The rows of a group lie close to one hidden flat surface of 14 dimensions, which passes through zero. Surfaces can cross.
In the rows, zero is written as 128.
Some rows, each with its group after it:
[136 163 134 145 217 126 155 109 131 145 176 133 137 162 151 116 124 135
 104 108  91  98 174 106  75]
Sama
[141 153 132 180 131  91 136 151 137 122 168 124  89  92 151 140 137 112
 120 144 145 157 153 115 164]
Sama
[161 118 123 146 121 156 113 138 164 108 117  70 146 115 178 162 111 207
 153 142 145 129 131 144 123]
robi
[167 135 124 128 142 151 167 133 131 100 208 102 142  68 151 154 161 130
 164 134 143 138 164  91 144]
Lezo
[ 99 150 189 152 173  85 104 149 150 156 129 120 111  86 121 101 116 173
 122 166 138 136  93 114 100]
vor
[156 110 159 158 131 108 149 140 177 121 102  67 135 117 149  93 148 155
 142  92 107  56  92 141  88]
robi
[100 118 124 105 189 108 113 155 125  89 118 106 165  74 122 109 180 106
 139 101 149 125 165  97 111]
robi
[116 144 124 130 182 164 122 119 105  76 113 129 107 165 149 149 139 129
 109 125 142 144 110 149 120]
Lezo
[ 97 139 152 153 145 188  71 125 109 125  80 183 147 147 192 153 118 183
 121 122 179 130 133 141 123]
Sama
[113 119  97  78 205 153  87 117 157  91 107  97 170 143 149 131 162 136
 120 114 149 119 199 152 120]
rad
[130 157 153 131 104 150 126  85 159 102 139 165  92 132 125  96 109 133
 167 156 161 127 122  96 161]
Lezo
[154 120 161 130 110 153 143  94 124 121 108 128 138 169 138  99 152 113
 132  92 133  75 110 117  74]
robi
[176 115 125 141 143  68 136 134 146 119 120  58 122 141 118 107  91 148
  98 162 123 154 140 148  90]
Lezo
[145 120 113  93  97 135  95 137 149 133 106  92 129 137 101 154 162 204
 147 147 109 158  86 179 123]
robi
[ 83 163 104 128 155 151 125  92 166  66 128 178  97 109 125  88  86 121
 153 152 136 124 193 100 183]
Lezo
[148 138 126  87 150 143  85 106 137 118 134 108 119 174 151 163 127 138
 145 147 204 184  99 129 163]
vor
[118  83 116  62 139 210 149 113  95 132 153 143 197  91 111 139 104 126
 156 146 121 114 116 119 136]
Sama
[148 123  87 110 114 189 142 105 156 113 129 163 159 125 131 120 129 148
 195 108  94  81 111 150 187]
robi
[116 132 103 173 116  63  95 173 150 182 120  82 139 125 167 168  97 156
  98 121 130 147 198 126 121]
Lezo
[103 148  96 133 111 160 112 124 153 135 141  97 133 146 159 178 100 174
 161 118 128 130 162  93 129]
vor
[146 151 165 185 144  97  83 155 109 154 106 172 124 120 135 103 172 148
 126 135 130 138  55 177 117]
robi
[ 98 168 121 176 138 132 127 139 143 110 147 141  84  95 133 144  96 178
 123 170 103 152 156 124 141]
rad
[119 147 116 136 148 152  85 160 139 106 115  94 122 139 172 185 197 172
 128 100 136 137 119 166 126]
Sama
[115 124 107 119 154 160 119 117  97 149 115 148 161 165 121 129  80 151
 137 134 100 127  93 133  98]
vor
[118 164 103 141 131 117 149 105 135 133 160 128  99 187 149 142 116  67
 125  81 125 112 162  80 137]
rad
[103 164 150 134 163 136 113 116 228 101 143 103 106  86 139  87 167 161
 171 127 121  61 141 118 148]
rad
[144 131 163 115 122  90 133 106 111 140 152 165 111 112  96  94 102  92
 143 171 172 171  91  93 156]
robi
[133 155 130 111 151 131 101  84 101 102 127 198 128 160 102  77 137  93
 135 139 156 152 148 109 110]
rad
[145 114 119 106 202 155 106 125  99 144 130 124 183 160 170 160 129 148
 101 124 144 142 132 158 114]
Sama
[141 147  61 136 191 161 129 154 104  62 133 132 140 101 115 152 166 191
 149 135  57 157 128 187 129]
Lezo
[148 129 137 151 149 189 147 100 113   4 125 105 126 106 150  99 123 107
 154 150 167 121 118 103  93]
Sama
[166 104 162 115  96 110 128 140 115 157 117 103 151 127 141 147 172 143
 119 110 155 132 120 126  93]
Sama
[113 189 120 149 119 115 120 103 122 158 180 209  88 162 126 122 160  62
 148  98 128 130 136  86 172]
robi
[ 80 132 165 138 170  98 106 180 139 129 105 107 102  70 104 125 181 173
  88 147 107 136 102 166 103]
vor
[117 115 145 156  91 121 160 161  94 100  97 104 104  94  94 124 138 149
 118 133  84 131  74 135  77]
Lezo
[172 145 111 215 130 105 138 138 164  97 126 116  83 141 171 110 109 105
 120 131 121 104 124 174 173]
rad
[157 131  75 110  90 143 122 128 119 115 132 123 144 152 123 153 191 120
 174  83 111 133 126 134 139]
robi
[138 162 141 106 200 137 116 111 117 168 170 123 130 174 125 147 136 180
 136 138 116 151  83 121  84]
robi
[101 128 105  85  99 130 175 105 138  92 127  87  74 174  83 139 134  96
 104 105  86 114 141 117 114]
Lezo
[112 112 151 113 155 105  85 115 137 141 100 162 138 136 153 106 104  81
  93 145 210 138 152 138 179]
rad
[ 66 136 158 221 105 175 130 162 113 137 130 132 106  82 164 143  79 122
 102 148 100  81  95 127 108]
Sama
[126 141 155  91 196 117 121  99 147 210 170 136 159 166 144 119 139 102
 135  97 145  96 116  97 128]
vor
[206 128 147  95 143  83 145 135 138 152 178 109 147  96 104 123 177 160
 152 151 134 173 107 140 143]
Sama
[135 115 151 146 162 115 116 105  97 151 103 156 162 162 153  97  65 109
  99 139 166 131 137 115  89]
Lezo
[147 168 105 166 199  71 123 157 101 179 193 101 138 139 154 168 127 137
 119 121 115 179 136  97 101]
Lezo
[ 70 144 123 141 174  72  93 157 122 153 130  75  97 135 107 143  82 106
  88 164 132 173 106 112 112]
vor
[122 116 145 107  79  92  81 108 141 172  67 154 154 160 119  98 106 138
 147 119 170 133 122 105 118]
rad
[130 109  99 127 111 126 153 147 161 194 157  99 118 134 135 173  83 153
 103 140  72 117 132 172 183]
rad
[ 77 124 155 129 190 173 133 129 122 105 117 145 143  99 160 128 113 136
 128 114 151 101 123 103 126]
robi
[105 132  95 123 121 127 134 126 117 107  88 104 136 172 122 138 111 155
 158  74  94 112 115  89  74]
rad
[153 126 103 137 154 146 142 109 126 166 139 145 141 193 149 134  93 121
  98 117  86  99 133 170 133]
rad
[107 119 163 137 152 128 130 125 134 182 112 107 150 147 160 144  71 173
 113 118 129 105 112 104  90]
rad
[124 163 135 120 208 128 128 121 126  74 136 113 122 143 127 110 214 121
 125  84 108 110 147 121  67]
vor
[120 194 147 136 119 107 110 105 136 167 186 178  81 145 125 133 164  98
 169 112 157 148 105  67 166]
robi
[129 149 126 141 190 177 145 133 124 111 169 109 112 148 163 159 178 117
 120  98 105  98 101 155 132]
rad
[129 117 174 115  84 138 133 111 187 182 135  99 105 126 132 140  63 188
 120 181 143 124 118 130 138]
robi
[127 127 141 131 138 134  92 153 112 117  95 145 133 124 163 163 190 157
 116 107 169 158 131 162 147]
Sama
[ 98 106 109 138 109 120 126 148 138 118 109 148 150  68 129 104 121  93
 128 120 129  97 173 127 168]
Lezo
[142  89 144 135 127 146 146 133 128 157 121 132 165 116 164 134  97 137
  97 125 132  95 166 150 133]
vor
[ 89 112  97 161 104 123 129 174 109  82  95 133 132  53 118 135 117 146
 125 144 107 142 152 140 149]
robi
[129  68 153 135 113 134 132 145 101 116  78 159 173  87 166 107 155  69
  75  94 169  87 188 158 137]
Sama
[187  89 174 167 125  71 131 152 126 154 114 108 166  68 125  73  89 151
 121 183 141 129 101 149 102]
Lezo
[100  98 108  89 114 163 134 134 151  99 119  93 165  88 147 153 135 132
 148 108 152 107 189  99 141]
rad
[110 119 151 106  96  88 139 114 143 102 106 104  95 122  89  96  82 103
 126 161 161 156 124  84 128]
Lezo
[147 138 137 171 178 110 142 102 164  93 125  99 125 146 140  61  79 116
 113 147 121  89 155 126  84]
Sama
[107 109  94 155  99 145 108 147  94  58  74 152 144 105 126 103 150  78
 135 113 133 114 141 146 130]
vor
[ 80 118 160 139 117  84 108 153 183 227 114 123 138 119 132 111 147 125
 103  87  97  47 129 136 124]
rad
[ 91 174 109 129  85 104  74 129 156 166 145 102  90 164  88 127 164 100
 162 119 111 125  83 102 109]
vor
[145  85 158 156  62 182 147 135  63 122 126 115 156 111 179 172 111 115
  87 132 169 129 161 109  69]
vor
[116  88  94 140 143 158 139 139 142 131  90 101 148 161 185 176  44 143
 106 115 128 106 124 170 177]
rad
[ 49 124  69 138 112 126  95 161 125 133  99  89 128 123 101 150  71 118
 110 147  87 132 144 120 100]
vor
[ 87 135 106 102 201 188  96 107 145 117 129 123 130 178 145 138 113  98
 122 133 136 110  97 158 159]
Sama
[202 109 142 135 114 120 129 116 169 109 106 104 125 137 126  91 147 171
 119 152 115 112 118 209 130]
vor
[133 135 140 136 143  73 117 158 141 187 147  98 138  86  87 116 122 200
 118 174  77 150 121 142  82]
robi
[101 106 152  96 139 112 141 153  88 158 131 134 103 121  98 156 136  88
  66 151 131 161  94 151 144]
vor
[133 103 161 123  77 133 159 140 101 184 142 162 159 104 141 141 187 107
 110  72 118  84 159 115 109]
Sama
[ 59 102 156 158  94 108  97 171 138 152  79 138 144  58 139 115 112 127
 118 128 154 102 144 111 134]
Lezo
[123 107 136 126 127 161 145 125  91  62  99 131 111 130 138 142 109 109
  98 143 158 151 130 135 124]
Lezo
[105 111 141  62 182 133 172 113  66 122 152 148 146 119  74 118 105  93
 120 136 126 160 109  76  97]
vor
[ 97 107  83 152 106 102 119 152 172 122  97  74 138  98 122 112  77 137
 122 137  96  98 179 140 128]
Sama

New rows. What belongs after each?
[111 118 176 136 177 145 111 139  93 173 105 140 150 149 148 148 122 162
  98 118 130 118  60 153  86]
rad
[156 111 149 125 159 180 155 129  90 112 170 122 140 103 150 162 115 136
 111 167 147 154 116 142 135]
rad
[114 137 136 166 138 106 144 140  94 167 143 118 132 139 134 134  68 123
 101 137 107 130 125  95  79]
vor
[141 132 152 134 164 161 124 111 115 168 144 200 165 132 133  87 148 109
 147 115 112  79  82 144 131]
Lezo
[108 116  93  92 126 145 168 111 134  92 133 115  94 134 107 152  54 116
 132 154 130 159 127 109 190]
robi
[169 137 137 118 168 123 165 120 129 127 182  93 135 118  98 104 141 141
 120 150  82 125 142 131  69]
rad
[113 128 188 106 126  84 107 123 167 138  99 106 117 101 115 100 119 183
 124 151 167 141 140  95 100]
Sama
[117 150 116 150 131 173 149 105 159 111 168 183  98 108 136 106 114 102
 139 144 105  90 157 144 203]
rad
[107 151 136 140 161 124 107 105 182  94 122 152  89 121 149  95 107  98
 142 149 175 118 127 130 212]
rad
[ 83 153 124 146 116 119 103 138 182 115 101 122 105 115 123 114 151 169
 164 108 107  98 116 124 137]
rad
[114 119  84 114  65 150 125 131  71 108 119 144 130 138 101 154 120  72
 151 122 132 157 108  98 131]
vor
[110 113 137 169 158 145 145 179  62  82 107 132 119  76 124 150 120 147
  98 155 106 160  72 170 114]
rad
[123 104 136  85  82  51 127 121 175 130  93  96 111 115  81  83 107 100
 126 144 159 141 153 106 155]
Sama
[100  95 149 133  91 147 148 127 137 139 111 138 122 107  96  77 112  70
 111 134  97  54  82 154 136]
Sama
[109 123  90 122 115 158 123 134 112  86  98 133 115 136  97 134 119 139
 123 146  93 143 117 162 125]
vor
[186 134 115 150 123 142 137 118  94 137 142 186 154 138 134 122 135 156
 149 125 108 139 114 156 135]
Sama
[132 150 114 116 120 124 150 120 118 160 162 146 141 145 112 130 154 120
 171  83  91 108 113  80 105]
vor
[145 108 141 110  69 109 144 109 139 119 127 138 118 124 118  96 157  46
 145 101 166 107 128 100 169]
robi
[135 143 195 144  99  83 148 124 160 106 110 119  93  97 106  70 191 147
 125 109 123 100 135 106  69]
Sama
[107 104 141  39 152 164 126 117 107 122 128 120 140 135  77 131 181 109
 107 132 119 132 102 144 104]
vor
[143 101 122 119  99 159 129 107 124 119  95 115 114 192 139 150  85 125
  74 146 131 133 133 183 128]
robi
[139 138 144 163 131 135 196 127 124 188 217 109 110 121 159 168  68 120
  93 145 101 117 167  90 119]
rad
[ 96  90 164  99  89 161 110 119 133 138 115 128 170  76 103  93 124 108
 135 153 159  93 137  95  94]
vor
[130 140 138 132 148 143 158 124 152  82 165 117  84 106 143 126 165  66
 117 124 150 108 138 138 185]
Lezo
[133 118 134 141 128 151 144 130 159 175 118 120 125 149 138 143  90 191
 138 126  70  88  59 175 143]
rad
[129 100 137  60  78 145 131 134 144 176 151  94 148 105  92 157 164 151
 163 124 118 122  87 114 129]
Sama
[128 108  96  91 152  98 155 132 110 132 122 161 121 144  79 106 142  63
 103 114  87 127 115 173 179]
vor
[ 60 165 160 101 164 166 109 101 149 123 121 169  79 157 123 131 139 136
 141 116 143 115  80 112 161]
robi
[140 125  83 135 179  69 100 138 152 172 114 160 161 142 156 117  97 126
  91 126 135 141 210 177 195]
Sama
[109 110 160  94 146 140 105 128 150 165 151 154 149  82 155 132 124 106
 123 147 199 127 151 122 204]
Sama
[103 150 157 151 115 116 169 140 175 149 165  94  62 120 124 126 169 101
  99 108  78  68 122 136 129]
Lezo
[ 73 144 126 126 162 187 135 131 138 113 138 137 101 135 158 174 144 139
  88 116 107 102 169 158 147]
Lezo
[130 156 126 111 102 110  92  91 174 139 105 155 116 172 109  89 137 142
 171 119 139 121 116 120 138]
rad
[156 111 106 148 152 112 128 125 107  66  92  84 153 146 153 112 112 112
 116 113 152 135 178 111  72]
rad
[164  96 104  96 138 124 166 141 108 176 144 109 146 170 135 176 149 111
  84  90  91 123 129 178 147]
vor
[114 164  83  86 101 104 115 112 106  88 146 149 100 145  71 130 170  98
 157 120 131 186 174  71 118]
rad
[153  88 126  67  85 143 192 119 126 104 135 159 159  65  85 108 137 160
 180 128 108 125 142 108 164]
vor
[149 115 118 115  85  98 163 127  83  96 129 113 101 152 107 142 145  57
 117 108 145 166 124  97 126]
Sama
[ 98 165 106 143 179 169  99 159 107 124 152 116  99 147 167 222 170 167
 100 126 124 171 117 167 147]
rad
[100 162 142 142 148 138 154 125 140 126 181 103  86 134 151 163 133 112
 112 116 126 116 160  87 122]
Lezo
[154 127  79 154 204 129 161 124 123 134 133 131 160 170 175 140  42 174
 123 113  89 124 159 139 136]
vor
[137 147 120 144 177 159  91 130 104  60 101 138 144 136 162 132 181 153
 166 101 154 140  98 136 113]
robi
[119 119 132 107 131 180 169  91  93 105 145 162 155 119 119 118  64 139
 154 144 131 130 147  57  92]
vor
[109 147 146 152 109  89  95 113 117 151 104 178 123 149 128  99 114  97
 113 123 165 139 159  95 109]
rad
[128 133 144 124 121 155 102 100 108 143 112 179 154 157 142 113 126 128
 135 120 156 117 134 117 104]
rad
[114 109 159 135 114  83 108 146  96 121 109 127 135  96 144 120 154  50
  98 117 211 155 165  86 121]
rad
[185 140 131 189 129  85 141 130 120 124 133 185 126 117 128  61 137  78
 164 118 117 110  69 150 176]
robi
[120 133 112 102 143 121 180 110 137  99 146 124 110 133  82  95 128  83
 159 104  83  93  95 105 134]
rad
[ 65 157 114 175 107 148  95 147 127 163 126 158 129 122 162 162 103 142
 151 107 124 119 131  91 138]
vor
[149 154 153 174 129 110 146 150  93 160 190 136  88 131 144 154 181  67
  87 113 124 135 110 136 126]
rad
[160  93 122  90 108 116 188 106 153 157 170 110 142 123 109 100 116  65
 103 125 105  83 188 130 149]
Lezo
[115 126 131 157  67 120  76 146 176 165  98 124 143 106 125  99 141 155
 161 136 112  87 101 155 133]
vor
[ 89 151 124 141 117 121 108 136 162 113 101 136 132  93 108  92 137 167
 179 120 102 101 119 102 111]
Lezo
[120 112 167 125 183 188  97  96 133  81  66 166 147 141 149  86  87 172
 114 162 160 106 100 176 118]
robi
[ 68 168 125 160  93  87  98 139 170 149 104 141  69 136 108 122 112 143
 129 130 113 129 126 116 150]
Lezo
[ 77 105 141  77 169 169 138 129 123 126 108 106 139 116 116 148  94 174
 105 148 116 128 124 132 103]
robi
[158 100 135  65 112 170 116 114 159 108 103  88 136 147 114 141 167 178
 133 138 129 127  97 183 131]
Lezo
[146 113 152  97  95 113 150 108 122 133 117 128  95 149  81 120  83 139
 106 180 129 165  97 140 128]
Lezo
[ 77  97 174  77  68 152 107 111 154 103  51  99 113 128 104 125 118 158
 126 136 171 120  99 106 101]
Lezo
[105 163  69  87 165 121 106 106 155 126 134  82 119 194 112 159  96 161
 149 124 114 164 147 102 117]
Sama
[161 106 138  92 138 118 162 111 126 113 169 134 131  90 106 105 117  79
 132 163 162 146 141 121 182]
Lezo
[145  90 143 128 139 146  79 136 156 132 101 122 183  98 197 121 148 108
 120 119 207 100 171 165 173]
Lezo
[187 145 120 152 109 132 165 130 116 112 153 117 135 142 164 165 192 167
 167  66 109 123 137 107 101]
vor
[168 122 161 134 119 115 174 115 143 165 180 148 107 111 119 105 113 104
  99 162 111 112 128 146 163]
Lezo
[122  93 132 129 152 114 154 134  65  66  71 126 151 127 117  93 119  80
 122  99 137 123  98 108  71]
rad
[131 150  70  91 124 160 112  98 158 140 159 133 125 157 118 160  80 166
 134 173 116 162 187 140 172]
robi
[109 117 134 109 120 134 157 126 162 150 162 122 122  90 130 133 109 117
  98 141 120 102 198 121 160]
Lezo
[156 170 109 155 160 149 120 102 109  90 131 167 110 164 127 130  82 198
 146 171 115 182 117 140 115]
Lezo
[ 94 155 162 158  69 144 111 128 180 171 150 118  79 124 134 141 129 156
 114 146 111  96 148 129 116]
vor
[152 151 125 153 165 114 122 114 136  71 123 119 130 122 131  78 139 124
 171 129 142 124 105 104 100]
Lezo
[101  88 111 101  78 139 140 150 114 120  96  98 143 107 119 161 132 124
 111 111 124 128 159 122 115]
Lezo
